All groups share one centre, and each spreads out both ways along 10 directions, with some noise.
In the rows, 128 means zero.
Some rows, each with its group after it:
[137  98 103 172 134 104  84 136  91 122 131 143  98 161 159 160]
k_937
[140  97 110 117 154 135 146 133 104 125 102 197 124 100  82  92]
k_25
[158 125  98 113 141 157 112 125  84 148 125  98 119  99 104 108]
k_547
[ 68 134 126  95 126 188  90  56 147 116  86 149 129 121  94 160]
k_863
[118  98 101 166 145 118 111 105 124  96 130 164 101 143 140 132]
k_955
[176  84 115 135 199 136 127 140 125 126 121 160 115 123 107 114]
k_25
[ 86 148 120 105 180 195 167 143 197 117 119 145  91 117 128 138]
k_939
[130 114 100 118 131 137 197 159 124 115 163 142 102 114 166 115]
k_939
[125 152 161  91 162 117 147 170 206 120 144  83 148 137 142 129]
k_863
[128 149 164 133  90  67 146 140 150 110 139 162 151 157 145 164]
k_863
[116  89 129 127  84 170 129 112 111 169 100 102  84 102 160 137]
k_25
[105 132 165 175 157 165  90  91 180 146 126  97 110 147 138 141]
k_216
[141 107  66 139 174 147 177 176 172  92 102  66 111 121 147 111]
k_216
[ 92 111 131 117  50  79 151 148 127 119 100 178 127 129 142 125]
k_547
[145 160 127 158  85 109 141  79  96 110 113 169 141 128  95 175]
k_939
[155  52 152 127  80 114 144 137 157 156  28 103 128 105 127 117]
k_25
[151  78 138 146 125 128 104 142  68 175 141  90 142 133 162  94]
k_216
[157  76 119 106 163 145 168 145 102 137  81 158 156 119 114 138]
k_216
[ 88 112 146  99 160 170 145 163 158 148 127 163 109 136 160 147]
k_955
[128 111 128 137 106 102 105 142 118 129  85  88 168 142 128 117]
k_230
[149 110 108 152 120  82 182 168 187  87  78 123 124 135 136 133]
k_937
[164 114 146 124 134 139 149 115 132 144 146 146  92 103 123 128]
k_547
[155  95 158 159 140 154 152 120 170 161  87 109 104 107 116 110]
k_937
[138 111 112 139 151 109 191 151 190  83 150 131  99 125 156 111]
k_230
[167 148 102 112  98 134 155 178  87 160  67  76 146 108 109 160]
k_230
[ 87 154 144 125 108 176 174 111 142 140 112 117 142 112 117 120]
k_937
[112 125 178 128  58  99 108  93 120 153 150 149 121 126 138 121]
k_863
[151  84  94  89 121 120 163 122  50 117 139 168 147 107 124 111]
k_937
[123 178 142 131 114 164 213 124 123 141 174 136 117 115 147 153]
k_955
[108 149 176  93 147 134 105 130 147 147 159 159 139 147 139 154]
k_216
[142 157  86 135 156 121 213 150 186  66 129  95 133 126 129 142]
k_230
[ 81 127 129 133 181 150 112 159 138 126 175 143 109 175 194 167]
k_216
[ 87 135  88 110 135 143 132 113 134  89 126 161 116 124 124 133]
k_230
[130 109 155 140  90  78 167 199 144 148  95 137 135 158 175 160]
k_230
[112 110 188 135 107 132 134 168 116 195 133 127 129 148 175 140]
k_230
[125 193  91 118 127 165 171 124 141 106 138  77 127 101 105 124]
k_939
[134 130 142 136 113 145 128  67 107 128 134 195 105 121 111 169]
k_863
[185 113 158 137 165 131 154 151 103 170 116 136 170 121  93 102]
k_547
[ 76  99 108 146 178 173 106 128 131 124  96 103 157 165 153 152]
k_937
[ 94 119 162 155 166 158 154 131 167 134 152 136 124 156 172 143]
k_955
[ 76 131  98  99  93 131 189 153 183  89  78 114 139 110 128 109]
k_863
[105 123 180 114  46  95 158 102 183 126 102 127 145 121 139 128]
k_547
[ 97 159 200 140 108 122 162 111 175 133 137 120 179 159 143 156]
k_547
[148  54 157 141 127 144 178 140 173 159  67 152  93  91 126  83]
k_939
[158 140 139 143 172 153 179 132 145 132 171  81 134 128 152 128]
k_939
[151  88 156 151 201 169 175 146 180 151 138 109 110 127 160 117]
k_547
[194  98  52 144 166 142 201 124 104  87 110 142  96  99 112 142]
k_939
[173 110 136 159 124 114 155 121 122 136  59  88 197 128  92 124]
k_863
[139 122  87 140 106 149 143 117  94 131 115 101 107  95 116 101]
k_216
[ 82 120 155 145  93 157 133 121 100 175 154 118 127 126 166  97]
k_937
[113 106 114 146  92 151 160  86 105 124  80 158 132 106 103 119]
k_955
[167 103 173 102 176 135 170 195 201 162 132  78 120 115 150  95]
k_230
[142 129 209  98 141 121 118 164 143 185 119 137 168 160 142 187]
k_955
[145 136 116 110 138 100 177 159 153  93  78 163 164 126  88 148]
k_547
[ 55 141 148 166  93 122 139  97 146 108 146 105 180 160 161 104]
k_230
[177  91 170 155 133 122 152 103 143 148 159 114 118 108 131  77]
k_230
[122 111 115 142 110 143 162 116 120 128 152 172  69 114 157 127]
k_863
[131 143 118 105 153 167 125  76  95 123  80 158 177 124  62 187]
k_216
[110 123 123 117 143 196 151 105  90 156 146 183  95 102 124 135]
k_863
[144 130  62 145  91 109 144 114  95  90  87 108 134 106  95 117]
k_955
[172 111 151 151 135 148 121  76  96 155 109 137 134 117  96 138]
k_216
[173 107 129 107 161 131 168 151 150 127 128 171  89 101 114 128]
k_547
[118 110 112 168 111 146 194 136 109 140 172 130  88 119 186  97]
k_937
[ 93 147 121 116 135 146 155 151 193 110  93  49 158 144 153 154]
k_25
[118 156 154  87  95 108 138 133 118 137 148 146 145 122 123 130]
k_939
[ 98 181  95 135 114 138 211 127 121  91 174 173 113 119 135 130]
k_25
[ 77 130 128 135  98 126 156 129 145 113 119 172 118 137 147 145]
k_216
[158 110 158 135 121 135 160 120 164 145  90 163  93  96  97 125]
k_937
[ 69 127 152  62  86 158 152 127 139 150  88 177 138  94 103 108]
k_955
[170 109 119 154 168 151 136 135  84 150 174 138  82 128 154 134]
k_863
[148  93 104 148 143 169 167 102  59 140 155 118 140 118 153 128]
k_939
[112 142  91 139 150 139 145 136 156  91 120  97 133 143 143 153]
k_863
[187  94 192 158 129 116 154 125  90 185 149 201 118 121 120 116]
k_547
[119  64 149 122 154 191 153 126 130 171  90 177  98 108 132 129]
k_955
[167 140 132  86 180 123 129 180 128 140 119 123 166 133 109 139]
k_863
[ 90 118 100 163 148 208 213 116 142 130 126  98 107 108 155 105]
k_955
[150  97 129 187 185 185 150  95 109 152 132 105 130 129 126 107]
k_25
[ 79 137 122 122 122 163 171 141  92 142 146 104 180 146 161 126]
k_216
[152  94 122 125  95 117 150 169 121 151  63  71 159 110 126  96]
k_955
[103 146 161  83 182 151  90 127 159 135 130 146 160 154 114 165]
k_25
[155 113 131 153 158 116 165 102 176  91 168 124 113 117 129  87]
k_230
[133 156  83 121 157 128 152 131 105  87 155 147 135 148 144 187]
k_939
[170 102 132 113 162 123 114 118 177 109 106 121 106 126 119 160]
k_547
[128 143 154 125 171 177 111 104 120 155 169 143 118 137 130 155]
k_25
[130  51 160 146 137 150 164 157 160 174 115  96 106 104 166  46]
k_955
[170 132  99 125 173 154 146 122 123 114 153 141  77 117 128 169]
k_25
[122 137 192 153 121 114 143 124 153 151 130  93 190 152 133 118]
k_25
[151 101 150  98 143 153  84 111  92 168 113 128 140 113  99 124]
k_937
[130  71 150 111 116 144 149 138 159 159  36  75 169  94  97  66]
k_863
[ 81  89 161 103 123 130 114 152 131 151  97  98 195 146 153 100]
k_937
[ 87 112 163  97  98 155 137 128 142 159  97 144 138 114 129 116]
k_25
[112 153 159 128  63 116 105 101  65 161 165 145 141 129 136 131]
k_939
[170  87 130 143 184 134 138 127 173 116 112 127  99 133 138 158]
k_547
[111 118 161 173 155 151 125 146 151 166 171  90 103 148 185 109]
k_939
[ 91 116 143 118  90  85 205 180 145 114 113 163 169 156 173 125]
k_216
[155 162 138 155 142 131 133  88 102 125 192 148 112 140 133 168]
k_230
[139 123 176 144 167 215 198 110 198 174 125 115  77  82 115 104]
k_937
[139 108 116  53 169 148 172 148 123 118 142 133 160 105 123 107]
k_937
[155  92  91  88 123 136 130 152 142 129  92 138  56  65 100  78]
k_216
[ 92 154 156 119 103 143 152  96 196 114 135  94 132 131 152 153]
k_547
[164 116 170 139 115 131 134 104 110 168 157 157  96 120 137 143]
k_25
[168 102 178 113 124 107 187 149 189 141  89 138 141 107 111 107]
k_230
[136 128 120 146 132 134 153  77 142  93 111 167 125 114  88 130]
k_955
[178 141 156  68 141 114 214 140 146 118 157 138 167 104 112 129]
k_939

New rows, each followed by its group:
[139 111  89 177 117 156 125 105 130 127 103  82  76 102 124  95]
k_216
[137 143 106 111  97 134  97  73 128 100 132 136  86 117 124 179]
k_547
[117 158 163 102 110 135 165  89 203 108 105 112 152 117 111 158]
k_547
[ 83 170  98 131 146 158 109 121 157 107 143  95 109 137 138 146]
k_216
[125 132 153  78 143 134 124 137  97 151 169  90 188 141 148 125]
k_939
[112 154 172 180 114 167 166  49 173 130 176  98 112 131 155 140]
k_863
[163 147 145 109 176 148 194 136 161 127 165 100 140 116 133 127]
k_939
[126 160 161 157 106 164 105  95 150 163 104 165  70 114  94 159]
k_937
[ 98 143  85 137  98 136 173 104 171  76 110  97 108 122 149 150]
k_547
[119 164 119  73 135 119 161 160 129 112 136 145 164 131 123 153]
k_216
[143 159 182 143  83  85 106 108 108 149 148 128 164 147 124 147]
k_939
[117 140 143 163 123 159 134  90 135 130 127 107 118 159 166 212]
k_25
[173  76  89  90 188 119 132 158 111 107 126 153 118 124 133 132]
k_937
[174 157 163  66 143 130 110 139 146 157 155  95 123 104 109 137]
k_25
[133 186 113 137 173 125 168 161 131 105 222 121 124 140 148 118]
k_25
[141 158 158 120 147 190 154 114 160 164 129  76 120  88 102 103]
k_937
[ 98 120 142 162 168 143 180 155 138 139 170 133 152 136 147  55]
k_25
[123 114 142  56 165 153 172 142 113 134 168 143 166 115 141 108]
k_937
[109  86 106 133 150 183 162 147 122 147  80 104 130 105 132  90]
k_863
[127 142 134 154 127 143 147 133 161 136 114  81 121 119 122 110]
k_939
[ 82  89  85 136 156 180  98 121 112 122  76 142 114 145 143 167]
k_25
[ 78 161 145 140 123 160 112 136 111 153 112  69 192 165 148 163]
k_230
[203 140 158 125 102 125 176 124  96 167 125 113 141 100 106 142]
k_955
[138 121 139 152 113 183 122  86 115 171  96 118  95  85  88  94]
k_939
[170 155 113 137 113 111 140 130 153 108 121  45 120 136 155 192]
k_25
[ 84  85 154  87 147 149  98 146 104 166 127 117 165 137 155 104]
k_937
[206  88 187 200 170 130 168  95 170 146 105  98 144 150 134 164]
k_25
[126  89 142 136 120 130 188 130 176 116  70 136 148 114 114 108]
k_230
[207  98 107 107 176 128 172 154 125 125 117 124 120 102 111 119]
k_216
[145  69 160 112 141 102 117 195 129 173 120 136 121 135 161  97]
k_863
[173  97 131 187 174 109 134 139 166 112 109  81 140 170 158 174]
k_25
[122 118 137  93 117 145 108 144 113 164  88 101 149 114 113 108]
k_230
[107 118 182 135  67 179 147  90 105 203 132  86 132  99 143  95]
k_25
[ 90 133 177 129 149 165 152 154 130 177 154 114 161 138 148  98]
k_547
[145 100  50 134 162 127 159 150  78  86 153 124 115 142 174 151]
k_939
[127 125 141 118  95 111 118 102 182 111 122  99 115 116 129 119]
k_863
[ 92 130 165  78  88 161 172 100 105 158 120 176 162 100 113 120]
k_939
[125 162 105 103 189 179 121 109 153 104 153 127 103 129 120 173]
k_863
[ 82 140 120 145 121 162 172 128 123 133 130  97 160 124 131  85]
k_25
[106 123 146 105 170 129  98 175 134 152 148  87 170 164 172 133]
k_216
[117  97 138 115 150 123 147 158 154 123  96 185 122 137 133 141]
k_547
[154 109 121 177 149 113 170 135 125 116 149 144 114 145 154 121]
k_25
[ 84 119 141 156 131 194 146 114 124 168 129  50 144 127 160  99]
k_25
[ 99  65 140 163 133 148 158 156  94 166 159 144 116 146 206 109]
k_216
[129 149 142 136 116 118 158 147 202 121 102 137  97 111 110 115]
k_939
[ 91 130 109  70 164 131 124 173 124 113 151  91 184 148 157 124]
k_937
[143 145  98 122 121 160 182 123  72 135 125  62 178 102 112 103]
k_216
[108  83 116 177 199 195 133 146  85 166  98 115 162 148 135 110]
k_547
[153 118 177 113 124 130 135 101 162 139 121 153 120 111 105 134]
k_863
[192 112 118 142 121 134 155 124 143 136  90 135  69  81  84 116]
k_937
[149 140  94 124 186 169 119  79 120  98 146 135 117 111  91 139]
k_230
[131  94 168 150 164 116 167 165 184 132 117 122 156 144 149 101]
k_25
[112  78 111 188 118 137 197 107 106 112 101 149 149 145 161 135]
k_937
[103 143 154 102 174 208 158  70  91 152 165 132 191 129 120 143]
k_937
[105 128 184 105 142 151 219 147 118 155 154 168 200 149 157 151]
k_216
[122 110 169 103 122 129 124 157 105 177 152 120 154 131 156 105]
k_216
[131 117 149 121 100 115 182 149 123 140 101  98 190 123 129 102]
k_216
[145 115 168 166 126 179 132 111  72 206 156 119 109 122 154 137]
k_230
[134 141 120 153 159 161 199  91 140 100 106 182 148 122  88 157]
k_25
[ 81 140 129 130 154 162 161 116 136 113 128 117 188 165 153 169]
k_939
[126 160 124 148 100 111 116  88 150 100 174 105  93 135 151 146]
k_863
[124 147 145 158 107 147 141  97  86 154 100  93 195 137 106 133]
k_863
[ 77 132 101 124 152 194  90 102  89 139 145 104 123 127 137 119]
k_230
[ 82 119 185 107 109 129 152 144 138 158 118 139 190 149 150 128]
k_216
[145 123 110 146 152 135 158 139 124 119 107  68 174 136 132 129]
k_216
[ 99 132 142 162  94  78 117 150 132 122 164 119 133 169 186 118]
k_955
[105  55 124 174 135 167 141 134  86 165 104 113 138 141 172 107]
k_216
[194  81 164 144 201 150 207 153 153 157 103 168 135 122 113 135]
k_863
[ 95 122 156  80 150 156 134 143 202 138  95  84 151 115 124  98]
k_863
[103 177 152 175  72 153 167  85  81 154 121 125 171 148 135 186]
k_230
[109 150 135  67 107 158 133 150 141 158 142 145  82  78 108  85]
k_939
[151 146 128 150 123  87 223 148 206  76 125 103 149 126 137 114]
k_230
[156 136 123 148 184 159 123 128 150 126 144 152  75 133 130 174]
k_937
[183 167 165 119 115  92  91 120 135 142 125 114 132 122  81 151]
k_937
[175 112 142 151  95 107 116  93  85 143 136 175  85 128 134 179]
k_25
[120 141  99 133 122 169 144 121  67 150 121 120 143 106 105 104]
k_547
[144 146 144  97 180 123 121 123 181 104 153 119 144 134 110 130]
k_230
[161  90 180  65 157 131 127 119 115 158 129 145 188 114 105 113]
k_937
[ 46 168 132 112  85 135 145 151 172 124 122 166 100 126 137 132]
k_939
[139  95  93 192  98 105 145 147 116 125 148 109  64 123 182  97]
k_216
[112 149 152 104 102 155 148 118  99 166 130 137 153 100 103 100]
k_547
[ 58 109 105 183 156 206 135 127 147 138 117 136  68 139 172 148]
k_937
[133 171 146 110 123 131 195 104 133 112 142 102 204 128 111 135]
k_937
[177 115 154 153 140 144 163 112 156 146 117 145  82  97 101 119]
k_939
[145 191  92 143 187 176 135 113 169  96 119 106 103 128  94 192]
k_937
[ 76 114 142 119 200 190 131 119 138 128 139 170 148 170 165 187]
k_939
[129 150 123 101 210 196  99 132 173 141 134 117  87 115 105 143]
k_939
[ 29 134 100 174 115 182 149 162 179 131 107  78  90 132 178  91]
k_939
[ 78 178 111 167 148 145 192 118 124  89 175 172 158 149 131 128]
k_25
[130 115 156 121 135 137 103 112 143 136 108 162 112 150 144 209]
k_25
[158 106 157 176 163 138 139 135 193 143  99 117  92 125 122 124]
k_939
[138 140 103  83 106  96 141 137  98 104 129 150 153 120 112 134]
k_937
[ 95 178  68 102 136 160  89 109 101 100 147 115 115 127 124 161]
k_863
[144 118 111 150 111 111 159 126 158 103 113  91 117 117 135 112]
k_863
[109 137 166 154  51 114 143 103 133 153 134 127 111 113 135  95]
k_216
[100 169 160  94  95 114 117 101 154 113 134 163 141 140 121 179]
k_547
[132 118 198 113 104 133 176 116 107 169 112 224 155 118  96 144]
k_863
[116 109 139 198 150 175 174 127 178 147 110  86 100 132 158 117]
k_937
[133  92 114 135  80 138 169 133 120 144 126  91  90  87 150  69]
k_547
[101 119 167 105 113  97 163 194 159 149 163 121 142 144 185  97]
k_216
[159  33 143 157 170 151 161 112  99 152 124 182 114 131 156 128]
k_937
[ 99  99 119 205 147 134 120  86 142 101 163 132 104 152 167  98]
k_955
[136 177 106 134 127 118 138 129 151 104 145  37 154 133 128 127]
k_863
[118  75 122 136 104 189 161 131  84 185  69 143 105  98 128 119]
k_230
[185 126 144 140 163 145 159 154 112 165 114  99 137 134 137 179]
k_955
[137 128 167 122 171 175 190 143 211 150 111  73 131 104 123  98]
k_937
[165 140 171 135 122 112 135 101 150 134 136 160 121 127 106 154]
k_216
[114 133 146 115 104 177 102 118 113 178 139  47 115 112 157 125]
k_25
[190  81 159 169 155  97 208 155 176 129 119 130 132 120 133  83]
k_25
[103  49 186 143 133 147 158 122 117 170 117 139 172 141 167  99]
k_937
[120 117 128  94 166 185 177 109 132 124 123 168 136 112 114 151]
k_939
[109 133  69  85 146 120 131 201 137 104 143 103 102 119 146  96]
k_25
[153 164 140 124 168 199 140  84 112 158 173 100 114 105 111 144]
k_25
[139 110 127 105 165 138 156 124 142 110  75 179 161 136  97 175]
k_216
[188 127 174 105 134  91 171 118 129 132 153 136 184 127 113 132]
k_937
[100 141 112 120 112 153  95 131 116 141 109 128 106 122 116 132]
k_937
[149 145 103  75 113 114 107 140 128 110 104 125 106 114 114 172]
k_25
[146 115 168 158 151 112 139 163  92 170 153 152 155 155 142 115]
k_547
[102 115  99 161  77 131 146  96 114 105 125 126  88 125 162 141]
k_547
[111 144 187 119 101 154 168 103 119 172 173 168 130 111 128 109]
k_25
[173  60 127 105 215 177 166 140 120 150 138 106 139 113 146 117]
k_939
[136 159 190 179 124 152 182 123 195 165 150  67 119 121 144 107]
k_937
[135  90 153 150 175 169 204 153 127 157  83 172 165 135 125 139]
k_863
[102 121 170 132 142 191 159  79 118 161 117  89 204 126 116 116]
k_937
[ 76 114 120 172 124 179 109  93 134 136 107 128 106 137 144 132]
k_216
[178 126 139 151 136  89 206 136 164  91 116 122 164 142 132 154]
k_939
[142 104 196 127 162 129 158 158 154 165 139 151 149 145 144 133]
k_863
[126  86 156  56 186 168 157 129 127 144 127 177 167 125 127 149]
k_939
[133 143 167  81 174 138 117 175 135 165 126 104 181 135 111 126]
k_863
[128 132 156 145 153 120 131 143 130 134 145 151 142 163 150 167]
k_863
[100 165 166 116  71 123 158 138 117 159 171  93 156 112 143  77]
k_25
[124 116 138 138 181 131 147 147 142 115 138 146 146 165 160 176]
k_216
[176 118 138 151  99 115 166 130 136 146 124 141  75  94 122 105]
k_937
[136 103 160 152 168 161 185 124 129 154 153 178 130 114 116  74]
k_25
[150 136 133  68 161 136 184 157 103 132 138 153 180 124 117 150]
k_216
[191 115 157 126 161 108 141 128 182 117 125 115 122 132 119 156]
k_547
[ 60 144 113 137  94 101 159 156 167  88 118 166 122 159 171 156]
k_216
[120 128  70 100  99 116 138 135  86 100  70 137 164 115  92 139]
k_216
